All rows are made from the same 11 directions, up to rounding. Whole rows:
[[ 0.29  0.94 -1.59  0.72  0.67  0.99 -1.71  0.26 -0.53 -0.85 -0.57 -1.48
  -0.50 -0.92 -0.56 -0.61 -0.96  0.47 -1.51 -0.65 -2.08 -0.09]
 [-3.87 -0.06  1.48 -3.31 -0.36 -0.40  2.69  1.48 -0.82 -3.05 -1.44  1.05
   0.35 -0.23 -1.88  0.40  0.52 -1.17  1.53 -0.57 -1.35  1.17]
 [ 1.35 -2.38  1.67 -1.36  0.57 -1.51  0.54 -1.37  0.74  1.20  0.06  2.35
   0.16  2.32  0.33  0.20  1.51  0.95  1.25  0.79  2.72  0.44]
 [ 0.81  0.30  0.65 -1.05  0.44 -1.63 -0.88  1.00 -0.14  0.11  0.66  1.23
   1.80 -0.12 -0.83  0.67  0.73  0.02 -1.99  0.37 -0.56  0.51]
 [ 1.64 -0.19  0.41 -0.77  0.23  0.42 -0.61 -1.86  0.59 -0.15  0.09  0.91
   0.73  0.23  1.30 -0.60  0.98  0.63  0.24  0.39 -0.55  0.12]
 [-0.96  0.80 -2.06  1.38 -0.38 -1.92 -1.20 -0.12 -1.90 -0.67  0.53 -0.02
   0.61 -1.87 -1.77 -1.40 -2.20  1.27 -0.47  2.03 -1.31 -1.18]
 [-1.44  0.75  0.11 -1.44 -1.90 -0.31  0.89  1.47 -0.47 -1.25  1.29 -2.27
   0.66 -0.89 -2.08 -1.51 -2.39 -0.37  1.14 -1.43 -2.64  1.98]
 [ 0.02 -0.72 -0.87 -2.08  2.60  0.75 -1.78  0.16 -0.75 -2.92 -2.13  0.26
  -0.69 -0.33 -1.24 -1.35  0.03  1.16 -1.93 -1.14 -4.73  1.02]
 [ 1.14 -0.98  0.51  0.36 -0.24 -0.02  0.51 -0.77  0.97  1.29  1.37 -0.06
  -0.26  0.04  1.42 -0.92 -0.49  0.20  1.04  0.28  0.14  0.17]
 [-0.59 -0.15  1.29 -1.08 -1.86 -0.81  1.27 -0.48  0.07  1.48  3.22 -1.65
   1.09  3.51  2.18 -3.81  0.21 -0.65 -0.59  1.00 -1.77 -0.04]
 [-1.27 -0.83 -0.39  0.58 -0.24 -0.94  1.00  0.49 -0.49  0.52  1.12 -0.13
  -0.37 -0.24  0.37 -1.76 -1.20 -0.27 -0.31  0.60 -2.05 -0.64]
 [ 0.50  0.13 -0.03  0.70 -0.80 -0.08  0.51  0.41  0.65  1.32  0.68  0.07
   0.43 -1.03 -0.11  1.17 -0.33 -0.80 -0.32 -1.15  0.41  0.08]
 [-2.62 -0.77 -0.07 -0.99  2.10  0.37  0.46  1.37 -0.85 -1.11 -2.00  0.12
  -1.72  1.98 -0.33 -0.16  1.21 -0.54 -2.16 -0.21 -0.88 -0.70]
 [ 1.06 -2.30 -0.91  0.93 -0.34 -0.70  0.58  1.71  0.25  0.68 -0.24  0.46
  -0.67 -2.66 -2.53  1.02 -2.48 -0.19  0.62 -3.79 -2.74  1.81]
 [-1.31 -0.96  0.03 -1.10 -0.73  0.72  1.92 -2.24  0.91  2.70 -0.05  0.24
  -0.34  3.57  1.45 -0.56  2.16 -1.44 -2.79 -2.03  0.51 -1.62]]

The start of a row, then its end:
[-1.35 -1.63  0.18 -0.62  1.02 -0.77  0.76 -1.29 -0.39  1.68 -0.71  1.46
 -0.64  4.39  1.30 -0.92  2.66 -0.32] | [-2.90  0.64  0.90 -2.13]
[-0.51 -0.33 -0.80  0.09  0.85 -0.90 -0.94 -0.41 -1.14 -0.47 -1.43  0.83
 -0.34  1.08 -1.34  0.22  0.48  1.00] | [-0.69  0.82  1.20 -0.79]
[ 0.16 -1.00 -0.47  0.88 -0.93  0.60  0.64 -1.47 -0.05  0.67  0.38 -0.78
 -0.82  1.27  1.29 -1.97 -0.45  0.20] | [ 1.21 -0.25 -0.92 -0.43]
[ 0.75  0.43 -0.30  0.01 -2.72  1.10  2.30 -2.83  2.05  1.08  1.16  1.21
  1.38 -4.88  0.64  1.16 -1.36 -1.04] | [ 2.52 -2.23 -0.76  0.16]
[ 0.29  0.01 -0.10 -0.44 -0.86  0.81  1.05 -1.05  1.49  1.35  1.24 -0.46
  0.18 -1.48  0.61 -0.17 -0.85 -0.69] | [-0.24 -1.67 -0.86  0.20]
[-2.20  0.73  0.00 -1.88  1.01  0.56  0.64 -1.22 -0.11 -1.39 -1.55  1.33
  0.02 -0.28  0.02  0.48  1.44 -0.25] | [-1.01  0.68  0.30 -1.14]
[-1.93 -2.03 -0.83  1.45  0.57 -0.17  1.83  2.12 -0.16  1.39 -0.01 -0.33
 -2.09 -0.21 -0.05 -0.39 -1.25 -1.43] | [-1.54 -1.89 -2.49 -0.65]
[ 2.50 -1.44  0.30  2.18 -1.74  0.23  0.13 -0.51  0.04  1.25  1.04 -0.72
 -0.14  1.67  1.81 -1.39 -0.27  0.14] | [ 2.56 -0.50 -0.70  0.63]
[-0.05  0.36 -0.82 -0.21  1.97  2.35 -1.04 -2.86 -0.10 -2.03 -2.57  0.89
 -1.21  0.06  2.01 -0.53  1.73  0.98] | [ 0.18  1.34 -0.26 -1.55]
[ 0.87  0.29  0.35  0.66 -0.99  1.04  1.15 -0.91  1.46  1.03  0.96  0.39
  0.42 -2.13  1.71  0.78 -0.16 -0.96] | [ 1.10 -0.69 -0.03 -0.12]
[ 0.30  0.09 -0.59  1.85 -0.99 -2.75 -1.31  0.93 -2.64 -0.12  0.05  1.09
  1.68  1.93 -0.91 -0.55  0.67  0.54] | [-0.74  2.03 -0.41 -0.95]
[-1.58 -1.02 -0.36 -1.25  0.30 -1.19  0.13 -0.09 -1.26 -1.12 -0.36 -0.11
 -0.46  1.34 -1.49 -2.08 -0.76  0.98] | [ 0.11  0.56 -1.39  0.18]
[ 1.13 -0.03  0.65 -1.01  0.28  0.16 -0.45 -0.13  0.56 -0.17  0.06  0.36
  0.62  0.08  0.09  0.31  0.60  0.12] | [-0.23 -0.50 -0.30  0.85]
[-0.87  0.63  1.02  0.40 -2.21 -0.62  1.14  1.70 -1.04 -0.11  0.87 -0.73
  1.28  1.98  0.41 -0.44  0.75 -1.49] | [ 0.52 -0.04 -0.89  0.35]
[ 0.04  1.02 -0.56  2.12 -0.62  0.33  0.01 -1.05 -0.51 -0.54  0.28  0.56
  0.33 -1.81  1.92 -0.37 -0.19  0.08] | [ 1.72  2.44 -0.01 -1.55]
[ 0.48 -0.13 -2.30  1.47  1.26  0.51 -1.86 -1.65 -0.72  0.26 -0.42 -0.38
 -0.87  0.11  0.93 -2.05 -0.41  1.07] | [-2.52  0.62 -2.44 -1.84]
[ 0.30 -0.70 -0.35 -1.42  0.22  0.55 -0.38 -0.49  0.03 -1.14 -0.29 -0.83
 -0.39 -0.07 -0.90 -1.59 -1.02  0.77] | [ 0.33 -1.44 -2.67  1.36]
[-1.04  0.21  0.23 -0.70  0.93  1.25  0.63 -0.36  0.80 -0.02 -0.39 -0.35
 -1.02  0.03  0.95  0.15  0.49 -0.46] | [-0.53 -0.03  0.63 -0.51]
[-1.52  1.03 -1.35 -0.82  0.99  1.35 -0.39 -1.69  0.32 -0.62 -1.95 -0.43
 -1.32 -0.97 -1.52  1.24 -0.24  0.68] | [-0.46 -0.44  2.69 -0.90]
[-1.01 -0.28 -0.64 -1.09  1.04  0.41 -0.21 -1.91 -0.40 -2.04 -1.70  0.68
 -1.03 -0.89 -0.88 -0.58 -0.49  1.59] | [ 1.89  1.15  0.69 -0.25]
[ 2.78 -0.74  1.20 -1.07  1.11 -1.38 -2.33  1.77 -0.42 -1.52  0.68 -0.24
  0.81  0.59 -1.13 -0.97 -0.60  1.81] | [ 0.97  0.87 -1.33  2.76]
[ 0.32 -0.09 -0.54  0.26  1.59  1.12 -1.12  0.57 -0.24 -2.48 -1.80 -0.47
 -1.64 -2.10 -1.11  0.53 -1.33  1.32] | [2.35 0.23 0.07 1.05]
[ 0.46  0.94 -0.98  0.11 -0.66  0.77 -0.34  1.34  0.49  0.60 -0.23 -0.77
  0.69 -1.90 -1.71  1.88 -0.59 -1.31] | [-2.54 -3.78 -1.98  0.84]
[-0.21  0.67 -0.77  0.94 -0.76 -2.19 -0.65 -0.24 -0.71  0.54  0.72  0.26
  0.57 -1.36 -2.36  0.77 -1.76  1.38] | [ 1.33  2.00  3.64 -0.45]
[ 0.45 -1.53  0.55 -0.98 -0.76 -0.66  0.48 -0.18  0.06  0.94  0.25 -0.32
 -0.04  2.64 -0.81 -0.79  0.18  0.18] | [ 0.20 -1.53  0.08  1.05]
[-0.89  2.39 -0.10 -2.05 -2.29  0.51  0.08 -1.06 -0.31 -0.57 -0.67 -0.53
  2.25  0.97 -1.81  1.16  1.37 -0.90] | [-1.27 -2.05  0.58  0.35]
[ 2.51 -0.01 -0.27  2.40 -0.54  0.54 -1.12  0.05 -0.23  0.31 -0.23  0.23
  0.40  0.00  1.30  0.60  0.61 -0.03] | [ 0.74 -0.18 -0.47 -0.02]
[ 0.89  1.25 -0.57  1.46 -1.86  0.07 -0.81  0.82 -0.88  0.19 -0.16 -0.95
  1.16  0.62 -0.84  0.95  0.25 -0.60] | [-0.28 -1.29 -0.05  0.29]
[ 0.98 -1.64 -0.42  0.28 -0.23 -0.22  0.44 -0.56  0.67  1.27 -0.56  0.79
 -0.59 -0.49 -1.27  1.16 -0.60  0.22] | [ 0.62 -2.20  0.83  0.58]
[ 2.04  1.54  0.61 -1.57 -0.08 -0.65 -1.00 -1.60  0.70 -1.17  1.13  2.68
  3.44 -3.80  0.82  0.41  0.67  0.36] | [-0.44  1.36 -2.37  0.32]
[-1.39  0.58  2.47 -0.28 -0.66  0.28  1.44  4.03 -0.22 -0.68  0.37 -1.80
 -0.30  2.41  0.32  0.98  0.92 -1.86] | [ 1.35 -0.04  1.46  1.54]
[ 0.34 -1.32  0.70 -0.49 -0.94 -1.39  0.88  0.16  0.34  1.11  1.13  0.02
  0.11  0.61 -1.08 -0.31 -1.01  0.37] | [ 1.51 -0.44  1.14  1.07]
[-0.02  1.18  1.09 -0.14  0.40 -0.64 -0.20  0.53  0.78  1.05  2.99 -1.18
  0.50  0.00  1.98 -1.43 -0.51  0.06] | [-0.66  3.10  1.08 -0.47]
[ 2.78 -0.42 -0.66  1.32 -1.64 -0.99 -1.29 -1.08  0.13  1.15  1.67 -1.12
  0.51 -0.57 -1.09 -0.98 -2.38  1.78] | [2.45 0.00 1.01 1.19]
[-0.93 -0.41  0.68 -0.88 -0.36 -4.13  0.73  0.43 -0.30  1.94  3.12  1.89
  2.15 -0.39 -0.69 -1.04 -0.72  0.19] | [-1.88  2.74  0.26 -0.87]
[ 1.47 -1.44  1.06  0.57 -0.10 -0.39  0.35  0.44 -0.01 -0.52  0.31  0.96
  0.07 -0.10  1.12 -0.52  0.01  0.27] | [ 2.55  0.61 -1.10  0.98]
[ 1.04 -0.20 -0.42  0.06 -0.01  0.42 -0.94 -0.74  0.49  0.48  0.38 -1.81
 -1.01  0.53 -0.80 -0.70 -1.43  1.34] | [ 1.19 -0.28  1.75  0.82]
[ 2.94  0.50 -0.14  1.50 -0.48 -0.73 -1.94  0.13 -0.80 -0.12  0.41  1.32
  2.28 -0.19  1.10  0.04  1.21  0.11] | [-1.07  0.55 -2.51 -0.04]
[-3.83 -0.41 -0.26 -1.58  2.83  0.24  0.68  0.34 -0.57 -1.85 -0.53 -0.65
 -2.43  0.17  0.46 -2.57 -0.79  0.60] | [-0.91  2.56 -1.26 -1.22]
[-1.66  0.80  1.29  0.21 -2.38 -0.40  2.44  1.22  0.47  1.75  2.31 -1.35
  0.68  1.01  0.93 -0.08 -0.15 -1.99] | [ 0.50  0.02  1.33 -0.15]
[-1.54  1.18 -0.14 -0.17 -0.36  0.54  0.61 -1.55 -0.55 -1.39 -1.28  1.08
  0.30 -0.56  0.46  0.61  1.06 -0.07] | [ 1.27  1.56  1.48 -1.34]
[-2.73  2.04  0.09 -1.12  0.28  0.35 -0.05  0.78 -0.67 -1.30  0.80 -2.39
 -0.31  0.86  0.16 -1.83 -0.52 -0.08] | [-0.88  2.11  0.04 -0.55]
[-0.31 -0.71  0.30  0.24  0.85  0.15  0.20  1.03  0.06  0.25 -0.50 -0.19
 -1.07  0.94  0.06  0.43  0.30 -0.22] | [-0.23 -0.21  0.73  0.06]
[-0.72 -0.91  0.47  1.13 -1.23  0.18  1.84  0.57  0.24  1.24 -0.07 -0.40
 -1.02  1.10  0.16  0.85 -0.06 -0.96] | [ 1.84 -0.95  2.12 -0.03]
[-0.08 -0.56 -1.18  0.28  0.99 -0.05 -0.35 -0.04  0.89  1.76  0.05 -0.75
 -1.46 -0.92 -1.57  0.82 -1.55  0.48] | [-1.50 -1.32  1.74 -0.22]
[-0.51  0.37  0.91 -0.50  0.79  1.19  0.24  0.93  0.92 -0.34 -0.23 -1.72
 -1.66  0.28 -0.17  0.87 -0.48  0.16] | [1.74 0.25 3.30 0.90]
[ 1.41  1.03 -0.29 -1.21  1.50  1.32 -1.04 -1.26  2.53  1.40 -0.07 -0.07
 -0.30 -2.50 -0.74  2.67 -0.22  0.39] | [-1.73 -1.43  3.24  0.26]
[-1.16  0.77  0.27  0.56  1.23 -0.51  0.21 -0.34 -0.09 -0.42  0.69  1.15
 -0.04 -1.50  1.92 -0.41  0.20  0.21] | [ 0.16  3.91  0.97 -1.85]
[-0.35  0.84 -1.29 -1.11  1.74  1.44 -1.14 -1.86  0.24 -2.36 -1.57  0.32
 -0.73 -3.17 -0.60 -0.17 -0.91  1.39] | [ 0.33  0.48 -1.02 -0.21]
[-0.63 -0.97 -0.81 -1.06  0.85  0.43  0.64 -1.77  1.19  1.35  0.50 -0.03
 -0.99 -0.63  0.25 -1.15 -0.84  0.20] | [-1.71 -1.02 -0.96 -0.68]
[ 0.61  1.28 -0.85  1.15  0.30 -0.05 -2.05 -0.51 -1.30 -0.39 -0.60 -0.12
  0.68  1.64  0.66 -0.43  1.38  0.54] | [-1.79  1.61  0.10 -1.36]
[ 0.29 -0.79 -0.25 -0.62  1.54  0.91  0.13 -1.04  0.96 -0.27 -0.69  1.16
 -0.75 -1.75  0.76  0.15  0.06  0.19] | [-0.42 -0.47 -1.25 -0.22]
[-0.20  1.11 -0.03  1.98 -0.95  1.69  0.37  0.36 -0.47 -1.25 -1.11 -0.70
 -0.56 -0.55  1.16  0.99  0.35 -0.67] | [ 2.72  0.41  0.97 -0.31]
[-1.74  0.95  0.68 -0.07  0.65  0.90  1.27  2.38  0.98 -0.33  2.12 -2.07
 -0.95 -2.60  1.44 -1.03 -2.03 -1.21] | [ 0.01  0.83 -1.92  0.35]
[-0.61  0.17 -0.17  1.90 -2.87 -1.56  0.52  0.05 -1.76  0.73  1.45 -1.30
  0.70  2.64  0.07 -1.98 -0.65  0.11] | [ 1.92  1.61  0.82 -0.60]
[-1.44 -0.90 -0.89  0.00 -1.64 -1.78  0.29 -1.62 -2.56 -1.29 -0.83  0.76
  0.56  2.40 -1.28 -2.51 -0.06  1.18] | [ 1.65  1.28 -1.13 -0.73]
[ 1.63 -2.48  0.38  1.24 -0.43 -2.26  0.46  0.58  0.20  1.82  1.81  0.89
 -0.08 -0.37 -0.31 -0.74 -1.73  0.78] | [1.74 0.38 0.01 0.77]
[ 1.54 -0.37 -0.95  0.34  0.71  1.81 -1.58 -0.56  0.50  0.49 -0.81 -2.18
 -1.58  1.65 -0.13 -0.52 -0.26  0.74] | [-0.86 -2.07 -0.02  0.65]
[-0.24  0.04 -0.06 -0.22 -0.23 -0.77  0.42 -1.02  0.52  0.99  0.42  0.73
  0.20 -0.80 -0.65  0.79 -0.39  0.37] | [ 0.40  0.59  2.52 -0.51]
[ 1.28 -1.66 -0.73  1.07  0.73 -0.10 -0.37 -1.45  0.50  1.75 -0.44  0.86
 -1.06  0.69  0.38  0.17  0.15  0.74] | [-0.35 -0.42  1.27 -0.79]
[-0.44  1.94 -2.07 -0.68 -0.22  1.28 -1.43 -2.63  0.60  1.00  0.16 -2.46
 -0.41  0.00 -1.20 -0.65 -1.11  0.95] | [-2.28 -0.86  1.72 -0.96]
[-0.39 -0.41  0.63  0.11 -0.37 -0.44  0.81  0.35 -0.24  0.19  0.13  0.68
  0.31  0.87  0.68 -0.03  0.80 -0.60] | [ 0.19  0.34 -0.14 -0.25]
[ 1.01  1.06 -0.06 -0.63 -1.14  0.87 -0.80 -1.11 -0.26 -1.81  0.34 -1.05
  1.00 -0.66  0.23 -1.58 -0.63  0.72] | [ 1.82  0.10 -2.12  1.11]
[ 0.72  0.50  0.12 -2.91  0.82 -1.01 -1.07 -0.60  0.60 -2.79  0.30  0.71
  0.93 -5.11 -3.38  0.18 -3.03  2.45] | [ 2.91  0.77 -0.21  2.58]
[-0.56  1.16  0.58  0.79  1.02  1.16  0.08  0.04  0.37 -1.17  0.02 -0.28
 -0.91 -1.50  2.04  0.21 -0.01  0.14] | [ 2.00  2.91  1.81 -0.77]
[-0.05  0.41 -0.44 -1.83 -0.61  0.54 -0.04 -3.10  0.47 -0.79  0.75 -0.50
  0.46 -0.79  0.21 -2.41 -1.04  1.24] | [ 1.11  0.51 -1.21  0.15]
[-2.12  0.90  0.23 -2.29  0.79  1.49  1.26 -1.67  0.96 -0.75 -0.84  0.66
 -0.18 -0.81  0.84  0.31  1.17 -0.75] | [-1.08 -0.11  0.06 -0.96]
[-2.84 -0.89 -1.91 -0.38  1.31 -1.54 -0.18 -0.48 -1.16  0.56 -0.88 -0.25
 -1.76  1.05 -2.71 -0.98 -1.35  1.25] | [-2.11  0.61  1.42 -1.57]
[-1.27 -1.37 -1.50  2.62  0.25  0.46  1.13  0.81 -0.18  1.72 -0.26 -0.63
 -2.24 -0.14  0.59 -0.24 -1.08 -0.97] | [-1.05 -1.23 -0.98 -1.51]
[ 2.09 -0.71  1.43 -1.83  0.40  1.54 -0.42 -0.62  1.51  0.03  0.11 -1.10
 -0.37  1.97  0.91 -0.49  0.85  0.36] | [ 0.76 -1.57  0.15  2.01]
[-1.11  0.22  0.76  1.71  0.69  0.04  1.31  3.79  0.61  0.23  2.15 -1.32
 -1.11 -3.03  1.44 -0.05 -2.19 -1.44] | [ 0.59  1.15 -1.46  0.27]
[ 1.48 -1.38 -0.47  1.11  1.21 -0.41 -0.94  0.54  0.41  1.27  0.89 -0.51
 -1.08 -0.08  0.36 -0.93 -1.21  0.79] | [-0.75  0.01 -0.77  0.19]
[ 0.63  0.51  1.50 -0.11 -1.12  0.08  0.78  0.21 -0.50 -1.84 -1.03  2.44
  1.99 -0.59  1.07  1.63  2.28 -1.03] | [ 2.17  0.42 -0.71  0.45]
[-0.24  1.10 -1.03 -0.79 -1.78 -1.21 -0.47 -3.61 -0.18  1.25  1.32 -0.28
  1.40  0.77 -0.92 -1.51 -0.64  1.42] | [-0.14  1.41  2.38 -1.22]
[ 0.34 -0.36 -0.01  0.72 -0.80  0.43  0.72  0.61  0.26  0.26  0.44 -0.32
 -0.02 -0.89  0.41 -0.05 -0.63 -0.76] | [ 0.62 -1.28 -1.70  0.51]
